There are 9 hidden switches. A switch that is on adds its own fixed numbers to the row, and there is some noise. The rows also spread widely along 15 directions, which tell nothing about the answers.
In the rows, 128 means zero.
Some rows, each with its switches (1 for on, 0 for off) after it:
[165 143 130 143 130 133 136 132 166 119 126 155 113 122 177 146 186 120 104 86 112 143 162 109 80]
0 0 1 1 0 1 0 0 0
[178 126 92 150 148 94 123 99 160 138 113 171 138 116 135 110 153 161 87 95 111 147 141 127 153]
0 1 0 0 1 0 1 1 0
[162 113 166 102 102 130 137 159 127 134 124 95 140 122 119 158 84 107 182 84 118 174 143 124 50]
1 0 0 1 0 1 1 0 0
[150 140 81 140 121 139 131 153 140 149 137 121 115 150 140 148 133 81 110 94 168 107 109 192 139]
1 0 0 0 1 0 1 1 1
[94 129 103 143 151 161 78 152 122 144 166 154 127 81 179 117 170 112 97 126 151 83 133 151 144]
0 1 0 0 0 1 1 0 1
[115 137 146 125 170 123 141 150 84 113 124 134 103 95 147 143 130 124 176 70 136 123 138 106 123]
0 0 1 0 1 0 1 0 0
[142 120 141 150 88 148 112 143 132 141 163 143 147 96 192 118 114 136 122 150 136 138 116 159 104]
0 0 0 0 0 0 0 1 1
[149 124 113 113 130 112 106 174 158 132 153 125 154 149 185 104 134 133 148 113 186 195 157 102 128]
1 1 0 1 0 0 0 1 1
[101 109 117 113 137 142 144 148 107 154 150 110 108 118 26 134 127 88 128 66 168 103 124 175 103]
0 0 1 0 0 0 0 0 0
[143 137 105 96 110 131 126 156 133 78 137 127 153 108 166 102 173 142 116 88 144 126 166 124 134]
1 0 0 0 1 1 1 0 1
[114 116 131 137 134 105 147 110 87 108 160 136 131 143 92 135 128 164 94 122 149 116 105 147 139]
0 0 1 0 1 1 0 1 1
[132 113 145 116 137 122 119 148 116 86 159 111 161 113 117 124 177 156 70 94 94 108 139 142 102]
0 0 0 0 0 0 1 0 1
[138 120 118 166 111 152 162 158 80 131 162 117 164 99 136 142 162 91 133 146 197 167 108 123 112]
0 1 0 1 1 1 1 1 1
[154 137 61 143 73 134 142 136 122 125 147 95 168 118 113 122 146 89 102 167 151 114 116 173 146]
0 0 0 0 0 0 0 1 1
[160 98 164 167 116 90 145 137 110 146 181 108 160 116 114 101 107 157 103 92 93 141 88 167 83]
0 1 1 0 0 0 1 1 1
[172 108 187 141 95 137 163 146 93 136 155 105 142 117 114 127 115 122 142 68 144 167 141 139 79]
1 0 0 0 0 0 1 1 1
[155 122 84 110 98 128 122 116 141 112 129 132 166 124 106 137 140 119 100 132 157 143 153 120 133]
0 0 0 1 0 1 1 0 0
[123 112 182 161 134 147 109 126 95 151 175 122 148 98 141 140 143 151 96 153 107 101 108 147 117]
1 0 1 0 0 1 1 0 0
[156 104 129 130 116 142 128 149 90 92 153 106 187 133 155 161 112 132 137 143 157 155 112 149 110]
0 1 0 1 0 0 0 1 1
[149 140 181 129 105 162 126 113 145 149 128 152 91 98 174 119 147 135 130 156 87 140 163 129 95]
0 0 0 0 0 1 1 0 1
[150 138 111 158 148 114 162 134 132 141 114 128 124 102 120 125 169 128 133 171 108 162 107 131 136]
0 1 0 0 1 0 1 0 0
[136 83 150 131 100 146 75 151 126 143 183 139 194 93 154 107 104 155 111 102 180 165 132 137 103]
0 0 0 0 0 1 1 0 1
[141 114 163 153 87 143 151 135 117 122 169 155 136 130 170 149 131 127 88 136 173 165 113 126 95]
0 0 0 0 0 1 1 0 0
[147 123 117 122 130 121 125 110 113 129 123 136 113 150 124 147 84 126 152 102 160 139 127 161 155]
0 0 0 0 0 1 1 0 1
[95 136 111 78 99 100 118 134 145 98 151 150 101 132 142 148 114 118 69 138 94 97 139 113 70]
0 1 0 0 0 0 1 0 1
[162 136 118 117 110 170 191 151 108 84 123 125 125 135 143 154 175 99 122 126 167 138 137 158 120]
1 1 0 0 1 1 1 1 0
[138 130 167 144 121 122 128 125 82 123 162 112 127 144 160 140 130 127 99 106 112 117 133 129 119]
0 1 0 0 0 1 1 0 1
[157 125 161 150 121 170 139 174 157 141 146 129 119 129 175 155 178 99 119 130 133 170 130 148 46]
0 0 0 1 0 1 0 1 1

New rows, each followed by its switches (1 for on, 0 for off):
[170 128 116 157 142 103 167 177 120 116 140 108 154 122 151 107 184 118 134 74 149 173 135 117 126]
1 1 0 0 0 1 1 1 0
[154 133 107 127 83 124 151 106 116 109 129 133 127 147 149 158 76 120 144 181 150 146 101 164 141]
0 0 0 0 0 1 1 0 1
[165 113 85 145 91 127 119 153 170 163 167 126 159 139 127 118 145 97 74 113 170 151 122 165 107]
1 1 0 0 0 1 1 1 1
[168 127 120 138 62 185 136 117 89 153 133 105 170 78 121 109 122 109 172 154 181 140 153 162 153]
1 0 0 0 1 1 0 1 1
[149 137 119 99 123 149 112 152 153 94 129 126 122 155 192 175 137 114 103 146 103 124 133 159 87]
0 1 0 0 0 0 0 0 1
[143 138 165 97 85 159 153 87 109 105 122 157 88 143 151 130 107 144 131 125 137 122 170 146 138]
0 0 0 0 0 1 0 0 0
[146 117 108 131 138 109 145 140 159 88 131 131 157 103 128 129 162 166 130 163 95 159 104 144 89]
0 0 1 1 0 1 0 0 1
[165 124 198 131 134 200 112 138 95 143 134 111 138 127 168 139 156 144 130 117 131 124 163 161 138]
1 0 0 0 1 0 0 1 0
[136 109 164 159 148 135 168 166 102 134 160 120 120 129 124 110 142 133 156 99 182 182 103 162 129]
0 0 0 0 0 0 1 0 1
[117 103 181 88 104 143 143 163 106 109 166 93 147 105 89 75 130 157 138 116 126 145 144 156 98]
0 0 0 0 0 0 1 0 1
[144 141 133 118 131 153 167 145 95 93 129 105 111 150 136 124 166 119 135 95 156 122 140 169 154]
0 0 0 0 1 1 1 0 1
[104 126 96 142 146 98 171 119 100 90 154 152 127 96 108 92 166 159 107 136 141 109 107 140 164]
0 1 1 0 0 1 1 0 0
[150 123 81 120 132 114 138 122 174 139 117 171 97 128 91 143 147 109 102 72 152 139 147 144 107]
1 0 0 0 0 1 1 1 1
[121 119 112 125 119 142 120 104 120 132 125 160 123 113 107 170 106 135 100 169 127 106 108 159 119]
0 0 0 0 1 0 0 1 0
[150 107 115 119 131 102 104 153 193 158 144 157 143 129 131 131 139 128 84 130 136 191 140 96 77]
0 1 0 0 0 0 1 1 0
[152 134 138 111 133 153 146 116 159 128 107 151 84 108 110 160 150 111 118 123 85 118 147 152 76]
0 0 1 0 0 0 1 0 0
[125 122 95 153 152 94 129 124 84 108 141 150 126 121 140 143 103 128 143 53 171 119 111 142 163]
0 0 0 0 0 1 1 0 1
[143 172 101 114 88 139 151 103 135 121 104 162 83 115 176 130 148 96 125 131 134 115 173 105 144]
0 0 0 0 1 1 1 0 0
[180 106 146 104 161 134 116 157 169 112 122 127 140 161 160 151 125 156 126 101 101 158 130 169 90]
1 1 0 1 0 0 1 1 0
[149 129 99 133 162 144 95 144 156 168 112 145 112 123 144 169 122 86 168 132 173 176 136 130 132]
0 0 0 0 0 0 1 0 1
[175 117 103 140 139 132 107 133 131 108 141 126 181 108 156 154 157 128 93 117 124 131 134 130 123]
0 1 1 0 0 0 1 0 0
[145 105 166 140 163 132 103 164 86 115 145 100 171 111 146 159 131 148 129 97 108 133 115 142 100]
0 0 0 0 1 0 1 1 1
[158 129 103 102 101 102 154 158 179 100 124 137 121 129 143 135 126 117 129 77 115 156 135 134 51]
0 0 1 0 0 1 0 0 0
[123 136 122 183 122 83 125 141 104 146 190 116 143 130 155 132 142 120 80 115 140 109 92 127 136]
1 0 1 0 0 0 1 0 1
[180 114 149 123 138 127 161 123 90 75 124 103 166 147 109 149 151 157 138 89 144 166 149 126 134]
0 0 1 0 0 1 0 0 0
[139 123 139 81 141 135 91 161 158 116 130 141 118 138 165 120 129 143 128 33 139 143 176 133 96]
0 0 0 0 1 0 0 0 1
[157 133 142 149 118 134 116 128 113 139 118 124 147 112 179 165 108 130 151 151 112 152 116 125 112]
0 0 0 0 1 1 0 0 0
[174 117 145 122 87 113 139 95 118 87 129 122 163 148 126 169 114 160 92 162 100 160 127 128 99]
0 0 0 0 0 1 0 0 1
[160 118 127 113 76 168 127 115 110 117 133 154 168 53 161 97 118 144 152 112 143 125 167 134 117]
1 1 0 1 1 1 1 1 0
[121 139 139 134 113 134 156 166 117 125 152 104 121 135 127 136 172 105 105 140 146 148 122 130 98]
0 0 0 0 1 0 0 0 1
[116 124 93 107 165 113 137 163 134 81 122 145 114 132 129 172 140 114 118 86 141 124 116 144 105]
0 0 0 0 0 0 1 0 0
[143 112 125 149 164 121 136 137 85 110 118 134 153 82 118 179 140 126 150 103 131 163 114 107 95]
0 1 0 0 1 1 1 0 1
[141 135 122 162 134 110 179 162 97 103 150 120 134 96 148 114 175 125 123 62 129 128 114 134 101]
0 1 1 0 1 0 0 0 0
[170 132 157 159 121 138 196 134 69 73 152 108 134 151 159 145 157 127 136 93 170 151 119 150 140]
0 0 1 0 0 1 1 0 1
[157 127 131 163 110 161 168 148 149 135 158 147 125 96 145 129 203 114 79 135 131 136 113 161 72]
1 1 1 0 1 1 1 1 1
[155 95 171 111 161 136 137 140 128 109 140 127 141 131 100 118 146 176 145 101 146 184 141 143 113]
0 0 1 0 0 1 1 0 1
[160 133 87 153 116 121 167 105 108 93 112 178 114 101 159 151 122 129 161 66 181 144 133 142 148]
1 0 0 0 0 1 0 0 1
[126 115 106 144 162 134 131 152 112 109 142 137 134 133 131 134 147 143 119 76 177 127 103 184 151]
0 0 0 0 1 0 0 0 1
[123 117 171 98 125 130 96 111 90 102 143 128 142 128 138 138 112 169 120 114 118 121 166 112 128]
0 0 0 0 0 1 0 0 1
[164 137 131 150 128 102 145 119 117 101 145 155 122 156 206 153 118 142 112 88 151 155 119 120 126]
0 1 1 0 1 1 1 0 1
[143 129 127 78 137 152 138 174 145 111 119 112 109 154 132 126 139 116 166 78 177 163 158 156 121]
1 0 0 0 1 1 1 0 1
[152 145 123 108 90 127 141 149 158 75 141 147 138 129 208 118 167 150 86 140 117 147 144 120 100]
0 0 0 0 1 1 1 0 1
[165 136 133 121 92 176 155 118 92 103 116 133 137 86 147 164 144 98 144 143 145 150 159 116 102]
0 1 0 0 1 0 1 0 1
[143 114 116 152 105 141 153 165 142 141 152 117 139 79 102 107 156 106 118 110 122 135 103 185 77]
0 0 0 0 0 0 1 0 1
[169 120 63 113 123 104 101 134 143 97 119 138 176 95 157 141 98 127 139 80 119 113 134 142 117]
0 0 1 0 0 1 1 1 0
[172 110 141 134 85 141 174 135 110 133 127 133 141 98 112 146 113 102 136 86 138 166 130 135 58]
0 1 0 0 1 1 1 1 0
[150 127 124 111 161 103 161 149 145 117 107 125 102 157 106 139 139 123 155 99 132 170 134 130 112]
0 0 0 1 0 1 1 1 0
[126 127 47 159 151 102 97 136 118 132 133 150 150 87 150 133 132 118 123 70 150 105 110 147 147]
0 1 0 0 1 1 0 0 1
[124 115 178 117 151 181 108 128 87 115 132 124 129 97 128 204 135 116 123 142 96 94 136 137 77]
0 0 1 0 0 1 1 0 0
[152 131 95 174 118 100 113 126 132 116 156 131 158 127 177 129 149 143 74 109 98 96 101 166 124]
0 0 0 1 0 1 0 1 1
[176 109 159 101 142 136 75 130 126 150 134 105 160 168 143 143 99 137 118 107 127 153 167 128 136]
0 1 0 0 0 0 1 1 0
[125 117 165 117 134 100 96 131 137 144 153 116 142 132 125 141 132 145 92 155 75 153 138 90 71]
0 1 0 1 0 1 1 0 1
[140 128 145 141 74 150 160 128 106 135 156 136 131 92 148 132 125 103 149 152 167 170 136 110 83]
0 1 1 0 0 1 0 0 1
[145 135 122 83 113 157 145 165 140 97 119 115 125 125 160 137 143 105 141 162 115 135 147 148 96]
0 1 0 0 0 1 1 1 0
[156 131 183 154 106 169 170 144 127 139 138 137 109 115 168 134 168 126 140 147 143 173 138 136 97]
1 0 0 0 0 1 0 0 0
[149 113 127 150 97 138 129 88 97 113 140 151 161 99 119 176 136 141 69 139 120 124 120 131 96]
0 1 0 0 1 1 0 0 1
[138 101 101 95 134 131 135 143 154 113 119 149 142 117 98 172 101 138 145 137 153 166 104 149 73]
1 1 1 0 1 1 0 0 0
[161 119 145 133 95 141 123 119 127 119 138 125 170 100 130 140 163 141 102 170 121 171 152 104 98]
0 0 0 0 0 1 0 0 1
[163 140 121 128 120 111 148 96 87 94 104 116 129 130 134 164 91 139 145 126 90 112 115 157 144]
0 0 0 0 1 0 1 0 1
[153 107 175 108 83 155 163 149 108 102 171 104 143 119 105 103 139 134 107 78 127 123 142 176 67]
0 0 1 0 0 1 1 1 1
[162 146 126 86 132 138 123 138 135 128 113 86 103 175 124 114 129 119 159 83 130 121 175 175 164]
1 0 0 0 0 0 0 0 1
[127 123 137 149 170 145 74 119 143 152 129 164 116 111 168 185 139 128 112 148 110 127 125 126 102]
0 0 0 1 0 1 1 0 1
[122 114 81 132 177 106 80 168 144 177 143 120 131 139 112 145 118 92 132 82 167 134 118 147 132]
1 1 0 0 0 1 1 1 1
[163 133 179 129 105 117 181 111 108 100 134 133 120 156 146 156 124 155 114 168 112 165 118 112 99]
0 0 1 0 1 1 1 1 0
[121 130 178 132 105 173 108 82 85 140 156 146 112 86 130 126 145 140 99 119 113 73 170 140 122]
0 0 1 0 0 1 0 0 1
[129 135 122 113 126 151 133 160 95 111 149 92 140 103 133 146 150 91 146 139 135 109 137 140 113]
1 1 1 0 0 0 1 0 1
[115 131 161 119 148 131 128 144 111 119 138 158 104 98 186 112 139 146 153 108 133 146 156 96 121]
0 1 0 0 0 1 1 0 0
[156 137 137 144 120 136 152 164 137 129 163 115 108 175 160 120 171 104 90 59 170 135 138 169 130]
1 0 0 0 0 0 1 0 1
[159 146 132 168 132 142 187 144 105 120 147 100 123 145 133 136 215 93 109 120 150 147 134 127 123]
0 1 1 1 0 1 0 0 0
[136 122 125 87 127 109 149 132 115 50 134 118 144 111 108 137 157 155 96 116 70 94 141 138 88]
0 0 1 0 0 1 1 1 1
[134 157 128 118 114 124 127 141 169 156 142 143 97 139 182 100 149 118 138 163 158 157 157 101 148]
1 0 1 0 0 1 1 0 0
[158 112 94 137 177 136 122 181 158 138 121 118 154 125 135 135 165 121 155 124 166 198 108 156 124]
0 1 0 0 1 1 1 0 1
[136 128 80 151 145 103 135 165 127 91 137 143 146 69 167 151 146 119 131 72 118 100 102 145 99]
1 0 1 0 0 0 1 0 0
[154 91 101 65 112 126 128 124 149 90 118 142 149 141 92 155 69 149 145 123 154 166 128 168 100]
1 1 0 0 0 1 1 0 1
[138 142 150 102 97 155 102 151 106 155 147 82 126 128 138 120 128 79 131 109 120 101 176 135 112]
0 0 0 0 0 1 1 1 1
[133 100 133 134 145 112 89 111 135 139 143 150 147 92 96 133 135 162 82 85 92 118 135 136 100]
0 0 0 0 0 1 1 0 1
[92 114 145 125 181 124 108 125 135 131 134 172 102 99 120 137 139 165 117 136 108 120 120 133 117]
0 0 0 1 0 0 1 0 0
[116 103 179 134 127 140 178 138 63 122 158 126 125 96 90 103 132 145 155 89 167 148 130 139 125]
1 1 0 0 0 1 1 0 0
